The same things were measured in two ways. Each way mixes the same 8 hidden numbers, adds some noise and spreads widely along 5 directions of its own, which tell nothing about the thing.
Some things both ways: the first way, then the second way.
15 328 -7 0 199 0 92 -6 97 -120 109 200 160 -139 -91 -10 2 -131 -267 211
 90 66 -6 -251 -290
-181 82 -69 -319 -287 -42 -27 -79 -43 -49 91 125 55 144 4

177 158 79 120 49 61 71 -119 27 433 62 -77 -19 -186 72 41 -155 -164 -308
 171 -95 278 121 -144 -344
-176 -374 261 89 -85 -108 -45 209 -58 81 117 79 383 -28 216

204 -133 125 -301 -466 273 -333 44 -128 208 -288 11 -61 303 59 113 157
 262 259 -273 -93 -80 159 161 267
19 211 -184 154 0 87 58 -72 158 137 60 76 -185 -254 74

2 507 41 120 87 -127 349 36 18 -114 246 190 23 -298 -212 105 -9 -205
 -311 145 95 54 329 -233 -430
-41 -167 -93 463 220 97 -60 49 446 -194 61 68 205 166 37

186 104 22 -200 144 130 4 -212 11 38 95 338 292 443 74 318 222 -70 -39
 213 165 -45 -250 85 -20
124 210 241 -56 -221 6 68 -220 -39 -53 85 252 -170 -189 -40

-121 -70 -246 291 447 -301 178 -50 53 -74 198 -159 -46 -116 -143 67 -71
 -241 -65 0 258 -212 -420 -62 34
62 2 287 -50 6 68 -116 -141 179 -143 -104 -148 45 101 161

-83 308 94 -142 142 53 141 102 218 -15 71 239 245 18 4 200 252 -59 -294
 59 29 59 -147 -188 -5
-180 -260 -209 -99 100 21 -102 148 -73 203 146 -10 139 15 -82

161 -144 73 163 -205 -24 -263 -108 -54 -261 -72 161 -220 -373 56 -235
 -70 120 268 -271 144 -89 223 9 -73
111 187 114 70 201 -202 407 -8 -312 8 -107 -62 57 172 305

44 -42 256 -450 93 92 -355 41 96 -140 -246 399 212 326 377 64 251 207
 -16 -6 226 -58 -219 109 207
-107 496 77 -243 110 121 180 -442 376 336 224 413 -78 94 381

-3 -61 136 -28 319 -125 -77 128 153 361 -62 108 -9 -46 226 155 214 148
 -76 -144 168 -96 -372 43 205
124 -230 -317 26 376 44 -97 152 -294 787 7 -189 255 -200 524

-124 -175 52 -164 202 -8 -154 129 104 -302 12 -266 24 220 56 -203 -162
 263 -5 227 55 -63 -58 52 232
214 -45 381 67 56 -32 14 155 -306 -361 201 292 126 416 -241

20 -41 132 63 -328 54 -13 29 -16 -23 -64 49 -304 -262 -31 -50 151 38 155
 -317 -38 -55 221 17 112
-37 -486 -156 345 308 -137 155 218 -76 18 -39 -337 108 -148 -104

-17 -97 136 -135 -35 -49 8 57 42 -395 88 382 55 139 101 252 283 164 184
 -374 363 -300 -46 194 334
-109 35 -9 16 -13 -159 130 137 -395 145 -142 16 1 -258 -317

165 -222 51 167 -593 208 -298 -149 -43 -148 -103 -80 -99 -108 -25 -170
 -59 294 416 -208 -312 94 322 62 133
380 123 174 6 217 -46 146 -95 -291 -194 7 -254 -185 204 -161

-107 12 -342 328 256 -174 209 8 -38 114 181 -303 -55 -367 -228 -297 -364
 -128 -73 163 -59 61 -108 -220 -292
46 186 127 -58 -46 3 -38 4 84 -160 -117 -18 -25 273 104

191 257 146 -45 -151 -23 -55 -249 -143 -74 -103 216 -82 158 51 220 115
 -287 -82 137 78 -4 272 38 -213
-34 -177 -217 -262 -476 1 -179 -120 -31 -124 -23 -62 -99 -242 -43

-12 162 12 149 21 -221 -3 142 41 -104 73 -30 127 125 -146 363 88 198 47
 -150 68 -215 53 27 174
16 -157 201 542 -381 -75 -239 587 296 -489 27 83 -161 -28 -527

-72 288 204 114 -258 -181 -147 165 129 -136 -199 52 -5 -67 -32 320 263
 65 -59 -327 -74 -91 217 -99 201
63 -66 -266 -159 320 327 -335 -91 214 199 166 -112 48 239 216

-15 164 -125 116 139 -163 349 208 -106 290 227 -109 -73 -202 -181 119
 -160 -14 -174 -132 121 -61 154 -73 -187
303 88 197 -4 -40 147 -391 -394 192 -137 -161 135 45 -39 -422

-63 264 -3 157 178 -247 48 -100 16 -261 76 91 189 45 36 33 -103 -22 -110
 350 -47 106 120 -64 -229
238 515 531 -37 151 222 18 -234 361 -281 216 566 -127 571 217

-62 -97 -139 -111 157 -25 164 -181 -194 -190 54 240 -191 -82 65 -353 -51
 -245 114 210 216 -54 -87 73 -234
304 172 -546 -121 413 21 242 -392 -228 275 -297 -277 -130 -80 331

197 81 92 -311 -231 157 -243 75 -53 268 -224 181 232 386 100 422 202 51
 -63 -320 113 -81 -40 42 174
31 -23 -81 -37 -118 7 -111 164 -264 99 -81 216 -40 -217 -140

-217 159 169 60 210 -133 314 140 241 -95 231 172 17 -81 1 188 318 146
 -62 29 7 -51 -130 18 199
-143 -117 18 96 201 127 -116 -50 308 314 253 -31 64 -122 -99

248 132 -87 -57 -481 296 -49 -3 -101 239 -27 17 183 92 -215 217 15 41 36
 -240 -167 62 216 -109 -65
-33 82 -49 194 -128 -21 4 193 -124 -167 -84 69 -105 -129 -256

-115 -5 123 -156 354 -191 275 90 -42 -112 170 76 -181 93 130 52 29 -52
 -133 86 358 -177 22 176 39
-107 -233 184 -163 -303 -175 -40 71 -483 10 -61 305 200 -260 -434

Other things, the second way, with their names:
J362: -271 -477 308 14 -315 -141 -192 369 113 -415 93 -263 70 77 -559
J730: -18 37 194 -47 475 152 35 -12 -83 462 321 -164 199 164 486
J741: -24 -287 -430 258 128 176 -287 -35 400 141 15 -95 240 -99 217
J975: 80 -235 244 50 65 -31 -117 138 84 -234 -204 18 32 118 -226
J655: 69 318 157 -167 -44 10 -98 -32 150 -159 -355 5 -220 188 -175
J368: -192 37 310 0 31 33 -85 270 95 -203 -72 34 3 245 -171
J982: 110 159 47 -38 541 36 421 -273 -41 283 193 86 132 295 780
J135: -145 -386 259 -129 -136 -169 11 212 -201 -364 -26 -188 51 127 -408
J958: 349 39 -269 107 171 -120 201 235 -584 146 44 -42 -85 21 101
J148: 151 -281 29 201 364 -6 23 177 -67 -343 -96 -159 28 304 -268
J202: 284 -110 -189 -245 -487 14 -390 -172 215 -171 -52 -90 -134 33 -43
J957: 36 24 63 47 166 9 -20 -78 334 324 75 77 -64 -57 -5
J432: 60 126 -149 -66 82 172 -177 -157 -105 145 9 186 115 -49 -40
J748: -32 379 164 -212 -401 -55 39 108 -224 32 52 261 -359 -203 -300
J290: -388 -178 19 114 -52 -103 127 467 -99 362 330 -73 94 -192 257
J659: -121 362 348 -229 316 93 376 -273 -279 310 275 357 67 55 408
J497: 451 -26 3 195 212 179 -240 -387 398 55 31 91 24 44 87
J348: 74 65 -140 156 61 33 -203 370 93 177 -80 -65 -65 103 -38
J686: -240 -3 49 -269 85 -27 30 -99 -247 273 -164 -25 61 -213 -179
J346: -11 277 96 -115 -124 -30 35 -98 -137 322 -32 237 -89 -302 -65
J373: -298 -130 77 35 -459 -101 -18 271 157 -349 162 163 -88 4 -279
J166: 43 11 230 -1 97 25 59 -169 -262 -63 119 254 75 -57 -348
J265: 51 330 -84 227 -204 -40 98 174 11 112 -39 131 -354 -342 -57
J159: -24 19 -436 -194 -80 204 -238 -216 445 -16 21 -322 -41 192 461
J721: 0 -294 -141 -176 -323 -14 -225 -205 186 -122 173 19 0 -66 -334
J284: 117 -201 69 -113 23 91 -193 -111 37 -113 162 -79 84 175 -17
J141: -270 42 -19 327 -50 -151 168 360 192 155 -14 -32 -68 -207 -22
J267: -14 90 147 -207 215 -42 173 -306 -47 81 -44 -13 182 228 223
J149: 121 109 197 -131 -30 35 -144 33 -113 -39 39 83 123 301 147
J137: 407 118 77 280 238 151 -105 -674 600 -317 -181 -65 -48 48 -170
J172: 375 28 -195 -55 498 309 -261 -295 -15 284 1 -204 58 115 145
J561: 91 33 250 121 -172 -82 -16 -55 54 -50 -85 290 -58 -235 -310
J123: 94 395 188 -152 -29 83 -21 -69 -54 39 165 271 9 282 172
J968: 404 285 320 66 121 95 -60 -337 11 158 97 225 91 76 275
J91: 591 342 36 -215 301 227 -93 -695 -490 99 -5 209 10 -23 -256
J746: -35 -367 -370 -70 -36 116 -323 -135 392 227 41 -283 135 -68 249
J950: 39 -40 -303 145 -127 117 -324 213 119 278 52 -113 62 -147 305
J506: 416 -17 -132 -53 299 35 124 -382 -314 134 -54 -4 77 -9 221
J335: 352 294 190 38 150 76 -25 -461 169 124 -16 351 65 74 103
J411: -542 68 -131 -170 -48 -47 237 -56 -31 -4 -38 0 179 16 234
J120: 346 -192 280 -12 590 149 -94 -295 -92 -105 -131 -365 51 174 -204
J747: -176 -28 -235 307 199 59 246 288 33 332 404 167 10 -130 447
J854: 225 -465 161 303 400 24 -160 54 135 145 -11 -113 134 -82 -239
J66: -63 -52 -16 274 63 28 26 212 273 104 140 -127 -106 -87 178
J5: -177 -298 -236 -305 -276 26 -168 43 103 -134 214 -57 -3 156 -38

Some of these things the first way, each followed by its name:
-99 -104 0 -302 282 11 180 249 1 -118 205 5 -87 198 -129 23 108 236 83
 -10 339 -352 -160 149 282 -> J91
-83 0 -235 161 -78 -26 23 95 82 54 37 -186 256 -39 -155 157 -78 -53 -92
 -280 -100 33 -180 -208 108 -> J368
-201 -306 -218 -162 162 102 316 -11 -40 155 158 -143 38 141 91 -146 -115
 -152 -44 84 -14 104 -332 64 102 -> J686
-44 -205 9 215 -94 179 59 -128 170 270 123 -337 -7 -111 65 -244 -130 180
 49 266 -525 385 -61 -37 68 -> J730
157 158 26 -87 148 52 152 -23 -132 400 110 142 40 -141 120 -152 -237 33
 -200 262 33 223 201 -50 -476 -> J335
-92 229 -12 214 149 -88 349 -372 106 -496 349 277 246 -2 53 82 2 -391
 -204 401 -11 223 2 -98 -297 -> J135
-15 -123 9 101 -118 25 -46 -15 -68 64 -1 -362 -122 -90 57 -394 -385 247
 85 329 -353 266 343 19 -140 -> J123
-85 -45 85 84 -48 -116 -13 259 15 441 -134 -68 -232 -356 96 -143 44 287
 87 -258 -133 31 61 0 95 -> J957
-53 -218 -19 53 -96 17 108 -83 -90 65 71 -64 -118 -62 142 -271 -154 163
 188 118 -188 167 121 150 -21 -> J141
178 177 -91 51 -278 147 -258 -91 -58 254 -257 -151 20 -116 -113 -66 -147
 -192 -147 31 -226 190 127 -284 -274 -> J159
-75 396 101 92 244 -279 341 59 -42 -39 169 98 -204 -212 -73 82 13 -230
 -293 191 178 -41 287 -74 -309 -> J741
-117 58 47 92 214 -239 54 126 -19 280 -113 -220 -361 -317 44 -188 -63
 -97 -164 74 17 2 51 -80 -109 -> J746
45 -378 134 -194 310 -81 -284 77 -10 47 -73 -136 -100 268 284 -96 -108
 374 142 64 263 -191 -173 280 286 -> J968
-54 -42 -132 -21 227 -93 183 0 -54 44 172 110 46 223 -88 101 154 143 226
 128 94 -211 -290 166 135 -> J265
-55 -102 -40 -239 394 -118 93 149 -34 146 68 113 54 228 105 153 101 65
 -37 -48 376 -253 -359 148 171 -> J561
-17 -251 62 -347 -111 138 -237 -123 -26 -610 -114 112 14 321 173 -41 31
 -167 26 -116 323 -157 -61 113 246 -> J411
12 -35 -34 -168 237 15 76 89 51 230 92 213 159 185 52 217 208 127 16
 -108 204 -157 -366 82 167 -> J346
154 408 150 -75 -347 200 -181 -88 48 141 -237 59 106 -36 -4 45 48 -157
 -282 174 -316 307 309 -269 -287 -> J5
-166 -109 -443 63 324 -143 165 -4 -66 66 103 -69 323 43 -12 -68 -263
 -183 -97 14 99 24 -465 -118 -101 -> J655
54 192 75 14 61 93 130 -137 181 -159 183 369 175 36 -56 258 353 -66 -31
 54 81 -36 -203 -59 32 -> J659
-159 -43 88 -6 222 -172 176 153 88 223 59 19 -86 -78 148 106 141 69 -77
 -122 83 -40 -163 77 174 -> J854
-83 30 -20 -102 11 -47 151 263 -62 128 49 -209 -176 -36 -146 -29 -63 108
 -42 -88 52 -125 159 -5 81 -> J432
